The rows are grouped in 3 ways, from coarse to fine. Each group lies inside one group of the grouping before and may be the whole of it. The rows also spread widely along 11 directions, which tell nothing about the answers.
(in the rows, 128 means zero)
Some rows, each with its group in each grouping after it:
[138  98 170 129 133 114 130 176 161 130  93 211 118 104  87  83 113  95
 131 116  99 126 116 148 120 132 136 170 138 142 116 163 158 100 128 131
 124 138 154]
j934 Duve sube
[125 148  90 119 124 139 114 162  94  82  80 151  99 176 142 164  98 125
 102 114 123  98 178 135 144  94 150 157 150 101  97 123 180 126 146 150
 111 159 129]
j934 Bab laf
[147 135 117 135 121  89 176 199  80 115 182 168 147 158 133  71 110  54
 132  85 107 112 116 135 135 166 160 166 156 139 115  95 137 129 137 120
 130 151 121]
j794 lup momus
[145 160  95 130  95 137  77 126  93  58 120 226 111 163 156 125 136  91
 107 103 115  80 146 122 146  98 156 121 125 135 127 108  67 153 182  63
 232  66 124]
j934 botem viv
[137 122 125 172 137 114  97 116  68 149  76  88 169 110 161 140 116 212
 149 154 150 100 145 126 165 102 111  98 103 105 104 141 147 165 181 215
 113 130 136]
j934 Bab vaba
[105  97 135  99 138 156 124 110 173 131 147 127 100  88 135  95 147 100
  94 125 121 143  80 130 104 153  75 146 139 190 149 112 147 100  95 116
 140 143 131]
j934 kosed rep
[132 107 122 128 118 149  87 135 135 109  96 174  98  87 150 103 142 126
 101 130 128 114 116 117 129 129 119 140 115 171 118 123 134 132 166 123
 187 133 148]
j794 Vepev faf
[137 145 165 133 100 136 113 103 126  90 116 156 111 133 133  87 163  66
 108 142 102  99 104 104  98 122 130 101 133 183 145 100  64 120 144 107
 194  88 151]
j934 botem refu
[111 103  79 116 128 148  83  99  90 113 141 128 124 135 109 146 124 104
  92 117 168 111 133 155 108 142 126 138 134  95 120  92 138 159 112  83
 145 105 151]
j794 Vepev tula
[109  81 127 127 134 136 111 100  96 119 181 111 149 149  64  88 127  81
  89 111 152 142  72 174  80 138 119 137 130  94 119  86 138 120  97  76
 109 111 147]
j934 botem Dedug
[123 165 130 132 117 125 140 147 140  94 138 146 107 130 168 108 136 103
  91 119  99 125 111  95 129 124 131 125 134 194 132 103 106 102 163 165
 182 159 129]
j934 kosed rizu
[128 142 150 115 135 114 132 141 119 134 162 156 154  58 113  63 128  85
 105 109 130 145  98 140  81 184 103 122 150 153 163 112  92 130 143 133
 178 102 148]
j934 Duve vulu
[123  93  46 127 136 131 104 172  62 101 184 171 151 127 112  98  93 129
 100  69 153 133 114 184 143 123 117 186 123  92  94 101 179 128 134  79
 118 144  93]
j794 Lan Kal
[141 154  79 130 126 120 143 143 113 120 158 157 115 150 197 135 130 111
 133 109 110  90 138 108 175 143 119 149 136 174 129 106 122 123 125 129
 162 144  94]
j794 Lan Dize
[119 161  82 148 128 119  88  86 126 118 149 137 139 159 115 180 130 154
  82 113 150 125 139 129 124 106 122 112 105 111 131 111  62 125 131 122
 164  99 120]
j794 mobog Zof
[111 133 131 100 127 148 141 113 153 116  77 128  85 165  99 153 132  95
 117 142  98 101 159 130 104 105 105 144 152 144 141 130 164  98  67 137
  81 128 129]
j934 kosed Vodo
[139 137 130 146 128 114 138 119 135 153 112 122 137 114 121 124 137 133
 142 142 110 106 130 118 126 133  97 121 120 162 141 132 108 121 113 159
 118 113 117]
j794 Vepev Kagu
[130  99 148 146 147 101 126  88 144 170 180 144 166 160  58 116 130  97
 149 112 131 123  86 164 114 153 106 127 124 101 146 125  86 128  67  78
 109  71 129]
j934 botem viv
[131  96 138 100 137 148 119 109 126 150 125 159 146  54  94  62 147 107
 146 132 117 116 104 156  94 154  44 131 136 164 173 143 128 130  83  86
 122  69 105]
j934 botem viv
[112 154  89 164 132 125 104  81 153 123 122 109 127 191 129 200 125 191
 104 130 120 120 133 119 157  59 105 112  94 129 116 125  99  99 119 163
 115 129  98]
j934 kosed rizu
[115 110 189 126 140 119 109  91 208 172  56 145  99 127  66 171 137 124
 125 159 126 123 141 134  94 136 110 124 136 121 149 169 109 116  84 148
 116 100 180]
j934 Bab laf
[118 138  97 123 128 137 103 119  94 127  70 108 106 151 130 189 107 139
 106 143 155  90 192 125 127 131 142 135 137  88 115 116 169 161 131 170
 112 144 159]
j794 Vepev faf
[136 166  62 129 103 140 119  97  46  90 156 145 160 126 115 101 146 104
 121 109 124  93 147 145 103  98  85 104 128 140 152  86  61 132 110  69
 149  45  65]
j794 Lan Kal
[119 109 139 100 140 149  92 130 147 145  76 148 100  61 157 131 130 141
 116 147 140 109 137 122 131 173  95 136 140 149 149 149 167 155 139 156
 157 136 163]
j934 botem refu
[120 102 158  93 137 142 118 140 158 145  56 173 115  53  71  92 127 124
 135 139 112 124 137 155  84 135  67 144 141 146 164 173 164 115  96 133
  98  98 139]
j934 kosed Vodo
[123 141  63 106 119 156 117 107  74  85 122 136 104 191 168 168 121  90
 124 122 131  67 177 129 153 120 132 140 152 119 120  90 155 158 103  93
 135 114 116]
j934 kosed rizu
[122 184  87 111 116 149 107 103 104  92 146 137 120 132 163 134 141 118
  83 112 124 110 138 110 123 120 104 108 134 157 154  91  80 132 152 121
 187 103 103]
j934 botem viv
[152 119 139 143 142  93 123 173 153 146 155 229 169  52 119  54 123 139
 151  86 110 145  80 149 139 149  88 148 119 165 145 166  79 119 164 111
 179  90 105]
j934 Bab laf
[111 143 162 137 102 141  88  83 152 107  39 122  63 164 112 179 149 109
  73 169 128  98 163  99  90  94 157 101 126 138 122 117 103 114 130 162
 162 126 196]
j794 Lan Dize
[123 133  99 136 129  99 138 129 120 130 190 151 133 201 113 153 116  73
 108  93 138 117 120 140 132 163 161 148 143  96 125  88 103 140 104  92
 145 123 136]
j794 lup momus
[122  83 136  78 150 159 116 153 170 157  60 186  80  65 144 134 115 108
 144 142 123  98 159 140 138 187  97 182 165 146 144 173 221 146  90 131
 123 145 161]
j934 Duve sube
[121  96 159 135 154  92 139  78 172 200 178 125 154 136  41 140 136  81
 132 126 148 134 100 162  88 196 105 136 137 105 160 129  87 127  34  97
 104  84 162]
j794 mobog Zof
[129  80 102 130 135 150  95 122  66 135  95 108 151  74 114  98 125 162
 123 136 155 114 135 159 123 126  85 141 116 119 111 131 191 140 119 141
  87 130 122]
j794 mobog Zof
[117  87 152 147 156  92 161 133 178 188 172 102 117 190 107 159 115  93
 124 121 133 130  99 128 143 188 151 167 142 113 115 115 165 118  69 157
  88 189 171]
j794 lup momus

New rows, each followed by its group in each grouping:
[106 154 104  97 121 168 108 100 116  96  97 116 102 123 121 140 137 124
  79 134 120 118 152 127  94 103  83 117 138 149 153 113 134 113 114 131
 124 115 114]
j934 botem viv
[126  82 164 154 134 131 101  77 153 141 179 122 139 113 136  81 162  94
 111 134 132 134  42 124 113 150 111 114 117 179 129  93  80 118 117 103
 190 107 159]
j934 Duve vulu
[134 134 130 115 107 138 168 127  93 102 141 125 102 156 141  84 152  28
 121 133  96  85 127 114 104 140 122 137 163 188 134  80 127 103  81 106
 128 126 120]
j794 Lan Dize
[112 162  80 118  99 165  73 119  90  43 115 162 110 108 150 105 141 134
  52 111 129 129 124 125 100  68 110 109 111 163 123  90  94 119 195 113
 205 108 116]
j934 kosed rizu
[151 148 129 164 133  92 133 153 107 131 145 157 159 130 168 110 114 135
 147 111 111 108 119 116 170 138 143 125 123 145 118 127 106 138 171 173
 167 133 128]
j934 Duve vulu
[151 152 110 145 116  98 137 138  53 107 118 156 140 211 158 158 104  75
 165 121 129  51 181 132 168 135 185 132 158  82 104 105 123 181 141 123
 139  97 144]
j934 Bab vaba
[141 156 160 160 113  87 109 103 127 146 105 173 148 110 106 120 145 116
 135 135 131 103 133 121 107 138 132  90 117 134 153 131  28 143 150 134
 194  58 157]
j794 Lan Dize
[125 150  91 112 133 130 114 149  73 120  90 136 122 144 163 172  93 126
 126 119 153  86 194 136 150 153 144 144 159  78 122 121 172 177 147 159
 131 134 146]
j934 Bab laf
[122 167 163 119 109 121 149 144 109 114  63 104  96 142 111 143 121  71
  92 154 117  99 178 104  77 143 161 122 161 132 131 107 142 127 136 195
 119 153 188]
j794 Vepev Kagu
[119 110 110 148 144  90 140 126  95 157 190 115 164 163  78 131 103 102
 114  98 155 132 109 166 113 155 132 145 132  74 121 100 126 127  91 116
  96 124 136]
j794 Lan Dize
[100  63 164 120 138 134  94  83 155 173 101 107 111 122  46 140 136  96
  91 148 167 138 110 158  68 168 122 134 133  91 135 123 153 141  75 113
 105 116 202]
j794 lup momus
[125 139 129  96 125 139 174 129 136 131 134 129 105 126 108 102 139  45
 117 134 100 108 131 121  82 163 100 149 163 177 158  98 131 101  69 117
 104 127 121]
j794 Vepev faf
[104  99 106 135 118 155 110  67 121 120 119  77  99 202  98 168 148 108
  87 146 136 107 129 132 105  96 118 126 125 122 113  91 146 116  69 110
  89 132 136]
j794 lup momus
[100 124 138 138 125 154  93  96 160 105  94 110 102 129  95 136 139 152
  53 137 124 156 104 131  86  73 112 122 109 146 110 120 131  74 133 158
 123 151 144]
j934 Duve sube
[111  94  41 102 129 178  72  92  76  82 189 147 128 124 154 112 138 106
  82  90 164 125  96 164 127 122  84 146 128 132 119  76 130 146 119  28
 175  93  93]
j934 Bab laf
[117 126 143 155 178  79 142 136 197 212 139 110 161 112 103 170 100 207
 135 121 141 161 112 142 151 155  88 143 114 104 140 173 133 112 114 218
  82 164 127]
j934 Bab laf
[125 108 153 131 137 123  89 132 168 160  90 151 109  57 149 130 132 146
 110 144 148 123 119 108 127 178 128 128 123 154 141 142 126 156 167 173
 192 142 194]
j794 Vepev tula
[120 150  76  66 114 171 107 115 102  78 121 186  94 112 136 121 138  60
  94 107 127  98 160 144  95 136  93 144 169 149 163 103 111 140 105  48
 175  70 105]
j934 Bab laf
[117 170  60 105 153 104 159 167  90 140 183 147 162 121 141 145  84 130
 127  80 139 124 155 150 147 175  98 155 157  97 151 116 144 150 116 146
 112 134  88]
j934 kosed rizu
[131  75 199 127 138 132 119 120 145 163  74 145 130  58  88  71 138  99
 145 159 123 120 105 144  89 166 106 131 142 151 138 153 156 128 102 144
 121 110 180]
j934 Duve sube
[124  96 111 149 138 107 116 106 126 140 179 154 168 154  76 115 117 127
 132  95 135 133  85 173 124 115 106 140 111 103 120 121 109 119  94  80
 109  87 111]
j934 kosed rep
[138 161  66 105 146 118  99 149  91 143 133 193 150  78 192 156  94 149
 149  99 155  90 182 135 180 191 111 141 149 105 156 141 127 202 161 135
 197  98 119]
j934 Duve vulu
[137 137 160 135 138  87 165 137 143 190  79 129 135 143  90 154 114 119
 170 145 115  91 175 126 129 167 126 132 151 110 149 159 138 143  78 183
  74 119 149]
j794 lup momus
[135 159 127 117  99 152 117 111 108  80  61 151  83 156 172 137 146  84
 124 150  97  65 171  96 130  99 138 113 145 173 132 110 123 135 132 132
 161 104 141]
j934 kosed rep
[117 160 100  82 113 157 120 132 149  94  70 172  60 145 127 172 130  78
  94 136 108  84 190 115 111 130 122 153 161 152 146 122 138 124 104 111
 144 121 136]
j794 Vepev Kagu
[130 149 150 152 109 125  86  71 160 145  22 132  94 157 122 198 153 155
 126 174 125  79 181  93 128  99 131  85 113 134 140 154  80 147 125 172
 152  86 166]
j794 lup momus
[132  80 115 138 146 119 113 142  48 166  83 109 160 108 104 129  95 142
 161 140 168  86 173 172 141 164 122 149 139  58 107 136 216 179 105 156
  67 126 158]
j794 Lan Kal
[130 203 175 128 127 111 164 123 131 148  61  95 125 111 139 142 132 116
 131 165  95  98 181  85 100 146 120  88 160 161 164 133 100 125 129 243
 126 128 154]
j934 Duve vulu
[111 123 100 123 126 140  66 112  97 102 107 159 115 123 143 152 118 124
  92 119 167 107 145 140 128 141 144 124 129  96 120 107 130 175 168 114
 193 107 174]
j934 kosed rizu
[125  69 140 140 122 162 109  67 148 134  99  95  96 154 115 126 166 112
 125 167 114  96  98 125 119 100  92 131 113 177 113 113 145 102  65 105
 102 118 137]
j794 Vepev Kagu
[121 201  73  94 104 137 156 142  75  73 124 141 115 158 104 130 118  70
  83 105 107 103 180 126  78 113 123 133 163 132 147  86 109 112 118 122
 118 115  96]
j794 Vepev faf
[150 150 167 144 114 118 148 171 165 109  63 177 100 112 166  86 143 133
 143 141  57 103 126  87 147  93 117 132 124 222 131 157 130  84 160 194
 146 150 119]
j934 kosed Vodo
[135 125 139 162 121 125 131  93  89 142  80  62 143 154 106 138 135 143
 139 165 123  90 148 120 113  97 123 103 120 125 118 116 136 127 107 184
  76 123 140]
j794 Vepev tula
[108 143 112  98 117 144  97 117  96 121  39 130  97 125  87 178 115 115
  88 142 157  95 209 141  83 136 135 127 153  74 141 129 160 168 120 148
 115 111 174]
j794 lup momus
[142  76 103 131 128 138 140 134  96 110 174 156 141 163 137  71 129  78
 157 101 105  97  88 158 154 121 106 168 134 157 108 103 167 115  79  62
 103 118  93]
j934 kosed rep
[131  95 164 124 111 151  98 101 104 104  52 138  98 153 101 121 135  70
 126 159 121  76 151 135 102 111 148 129 144 118 110 120 159 137 104 112
 126  98 185]
j934 Duve vulu
[118 168  92 144 132 105 138 113 139 130 211 125 149 135 117 127 133 116
  81  95 130 155  87 122 105 141 108 121 118 152 147  83  48 103 135 130
 168 121 103]
j794 Vepev faf
[144 189 126 123 117  86 191 186 118  98 150 199 118 202 134 123 105  33
 146  92  78  86 160 115 143 146 174 159 172 143 135 111 106 118 119 129
 140 132 122]
j934 kosed rizu
[104  65 146 148 151 137  90  48 199 179 127 101 134 126  70 148 145 174
 119 145 139 145  76 155 111 104  62 122  93 135 138 146 122  98  62 118
  94 100 133]
j934 kosed rep
[126 134 132 103 122 151 148 150 166 128 104 144  91  74 152  83 154 115
 105 137  88 126 115  99 112 137  72 141 140 230 154 130 142  89 119 157
 135 156 107]
j794 lup momus
[134 126 106 118 133 110 113 149  63 134  96 169 160 115 105 128  90 123
 156 110 151  88 177 170 131 152 129 143 147  61 132 142 161 183 133 126
 113  87 141]
j934 kosed rep
[126 107 144 172 142 115 100 103 126 160 102  93 150 149 118 151 117 194
 131 143 136 119 119 133 151 105 118 117  99 106 106 145 149 128 138 189
  96 142 143]
j934 botem viv
[115  71 162 106 154 151 113 118 184 180 100 120  99  44 170 106 145 139
 135 155 131 126  97 114 137 190  73 146 137 192 149 147 189 133 107 169
 139 160 165]
j934 kosed rep
[134 183 121 140 107 116 152  92 120 118 153 124 138 153 108 120 151  77
 109 128 105 108 126 106  88 122 114  98 135 168 158  86  33 113 112 122
 154  79 109]
j794 Vepev faf
[117 152  94 118 130 136 147 123 120 132  77 100  80 197 159 208 112 118
 122 148 117  70 203 109 156 125 133 150 155 124 119 120 187 123  79 175
  79 172 128]
j794 Lan Dize
[114 197  71  96 111 145 111 144  96  67 127 172 101 121 188 142 123 102
  72 104 127 107 162 105 126 131 130 122 150 155 147  92 102 148 181 132
 213 123 123]
j934 kosed rizu
[130 141 164 158 153  66 168 140 130 179 182  95 160 160 145 132 111  98
 143 117 134 125 102 117 146 200 159 126 144 115 131 104 121 146 126 196
 136 156 171]
j934 kosed Vodo
[147 150 120 130 120 115 143 193 155  94  51 218  88 183 130 147 103 131
 152 114  63  82 179 123 171  67 143 173 134 148 112 176 170  90 132 157
 100 150 106]
j934 kosed Vodo
[112 122 177 106 130 121 121 115 142 149 109 148 131  67  66  85 134  80
 108 131 136 137 114 151  53 170 103 117 148 134 169 128 106 132 109 124
 142  82 174]
j934 kosed rep
[120 129 161 141 137 127 137 120 132 149  81  66 100 168 167 168 125 128
 124 167 125  90 148  95 151 149 149 124 146 133 115 120 182 138 123 217
 100 189 178]
j934 botem refu
[118 168 108 141 127 121 103  69 105 130 132 129 161 132  88 156 126 138
 106 120 146 121 144 148  95 116 109  89 121  97 151 117  55 140 120 124
 150  56 121]
j934 Duve sube
[136 109 170 158 141  82 160 110 148 175 138 130 158 186  68 135 116  97
 171 128 111 107 115 150 127 140 136 134 134 100 129 140 116 120  67 136
  77 102 149]
j934 kosed rep
[134 144 181 172 146  96 159  97 155 185 135  62 142 161 167 145 141 139
 152 162 109 105 110  85 160 161 125  98 126 166 141 121 108 127 112 222
 121 155 152]
j934 botem viv
[120 142 183 127 118 126 135 108 155 121 102 120 103 122 125 106 155  85
 104 149 104 122 108 105  88 136 123 108 138 182 147 112 100 109 128 165
 160 123 170]
j934 kosed Vodo
[117  99 162 131 147 120 153 105 184 186 114  99 121 120  69 131 134 116
 130 151 115 131 111 133  93 150  87 142 131 151 146 138 140  93  56 155
  65 136 142]
j794 Vepev faf
[124 156  58 101 119 136  97 171  85  74 138 220 127 100 153 114 102 122
  99  79 136 116 149 147 139 132 123 152 138 122 135 120 124 155 183  92
 193 107 108]
j934 kosed rizu
[122 142  74 138 138 139 113 129 159 108 139 147 106 184 171 180 122 176
 105 113 105 114 125 115 188  83 108 151 108 153 110 130 143  95 129 141
 125 170  79]
j934 botem refu
[120 132 129 124 149 112 153  94 115 166 179  97 170 134  80 113 126 103
 130 117 132 128 108 154 100 164  81 122 144 111 164 110 106 126  66 121
  87  91 110]
j934 botem viv
[135  97 113 106 149 101 153 152 158 177 183 191 127 126 123 121 117  66
 156  97 130 109 115 148 148 225 115 183 161 133 155 131 136 152  69  77
 142 117 133]
j794 lup momus
[111  79  90 129 141 158  65 137 125 117  91 153 121  86 137 125 113 200
 100 116 147 135 115 157 148  91  89 154  99 124 101 148 198 123 156 137
 123 148 123]
j934 kosed rep
[155 151 121 170 107 105 160 124 116  86 199 157 156 198 128  69 151  77
 132  95  73 116  70 123 133  75 123 123 119 190 113  89  40  72 125  86
 151  97  69]
j934 Bab laf
[118 210 148 144 128  78 153 122 160 147 132 130 132 150  95 173 120 107
  88 124 123 132 155 103  93 152 148 100 142 121 162 114  37 116 135 190
 161 117 156]
j794 Lan Kal
[144 164 156 148 126  73 139 119 119 141 138 175 165 170  80 138 118  89
 154 116 119  96 140 138 117 150 153 106 141  89 150 130  52 151 122 121
 147  63 147]
j934 botem refu
[143  59 179 169 161  78 153 151 149 212 127 110 155 127 102 115 108 130
 179 143 129 114  96 142 159 188 133 162 124 115 106 153 186 135  93 181
  73 167 177]
j794 Vepev Kagu
[119  74 123 124 155 126 135 131 127 153 222 121 142 116 162  86 130  86
 122 105 145 134  53 141 147 210 109 161 142 151 132  91 159 140 104 102
 150 158 139]
j934 botem refu
[118 117 187  97 127 157 127 121 157 128  50 129  95  69  96  88 145  83
 104 163 104 120 136 121  64 142  96 129 156 176 152 139 153 102 104 161
 120 126 173]
j934 Duve vulu
[142 152 132 147 120 129 176 144 127 103 141 126 136 147 140  74 140 108
 127 121  62 120 101 110 126  82 101 133 128 209 123 114 119  56 111 161
 102 148  73]
j934 Duve sube
[137  80 149 108 125 131 144 155 148 139 118 182 108  97  95  66 141  69
 134 123 104 113 105 144 105 158 101 168 146 171 141 137 157 111  85  89
 115 122 133]
j794 lup momus
[141 160 128 131 101 129 154 138 124  85 154 168 110 149 136  80 155  48
 102 115  83 105 110 107 107 116 130 135 142 205 137  86  76  86 120  99
 174 117 108]
j794 Lan Kal
[125  75  72 136 130 139  81  91 118 121 146 169 128 186  75 159 120 115
 127 108 147 101 125 175 135 105 118 161 112  80 104 114 132 137  77  34
 113  82 115]
j794 Vepev faf
[152 139  87 163 113 112 111 158 141 104 107 208 105 193 178 162 124 148
 140 106  96  83 148 104 207  85 155 153 106 154  96 143 116 123 160 128
 168 141 104]
j794 lup momus
[148 154 112 161 117 113 138  97 122 143  96 116 119 191 175 177 143 137
 162 151 105  61 168  89 178 119 133 108 125 157 129 123 100 147 111 163
 132 117 113]
j794 lup momus
[120 135 160 152 151  82 128 125 115 177 156  94 166 101 142 124 114 135
 128 125 159 137 102 127 128 198 135 106 131 108 142 113 114 167 160 203
 166 134 183]
j934 kosed Vodo
[127 179 106 117 133  86 128 167  86 148 100 164 131 120 149 179  87 110
 128 113 158  88 207 127 141 200 165 136 164  70 144 131 129 190 156 175
 164 123 171]
j794 Lan Dize
[127 184 118 140 114 104 112 140  97 120  51 141 106 155 147 192 107 131
 109 138 140  79 210 106 136 131 171 109 141  92 123 130 118 158 166 195
 159 131 171]
j794 Lan Dize
[128  84  58 100 139 139 111 142 102 121 191 184 128 129 125 115 113  79
 126  84 148 107 115 167 143 174 116 182 146 115 126 101 153 155  95  37
 148 110 113]
j794 Vepev tula
[ 93 125  68  90 144 164  78  74 127 124 143 125 117 117 117 176 127 146
  81 118 165 125 137 154 111 140  74 129 132 104 157 112 132 146  96  90
 136 100 113]
j934 botem refu
[121  98 115 118 126 138  64 104  94 114 101 180 132 130  89 138 118 112
 117 118 163  98 142 168 114 134 129 133 128  70 128 130 127 173 129  71
 154  69 160]
j934 botem refu
[104  68 109 123 139 129 100 136 108 136 154 129 140 119  59 108 108 120
  75 100 169 159  96 180  87 148 118 162 123  79 108 110 175 130 112  99
  99 143 152]
j794 lup momus
[ 99 110  91 133 159 130 107 107 109 158 133  81 148 132 116 173  99 179
 112 124 167 131 136 157 138 138  97 135 121  80 123 124 180 149 107 168
  82 145 134]
j934 kosed rizu
[132 154 128 123 100 151 116 142 113  79  73 157  80 122 162 114 146  94
  91 142 102  93 157  96 116 106 137 128 138 187 125 106 123 112 159 149
 176 139 140]
j794 Lan Kal
[159 144  59 153 129 119 115 144  94 135 102 163 142 127 208 154 119 189
 181 123 111  62 171 112 221 114 101 140 108 154 115 148 137 158 151 154
 143 121  77]
j794 Vepev Kagu
[138 144 135 131  99 130  98 136 106  74  97 197 116 122 132  90 142  92
 113 118 106 100 128 127 112 101 139 116 126 158 131 119  90 132 168 104
 199  82 141]
j934 kosed Vodo
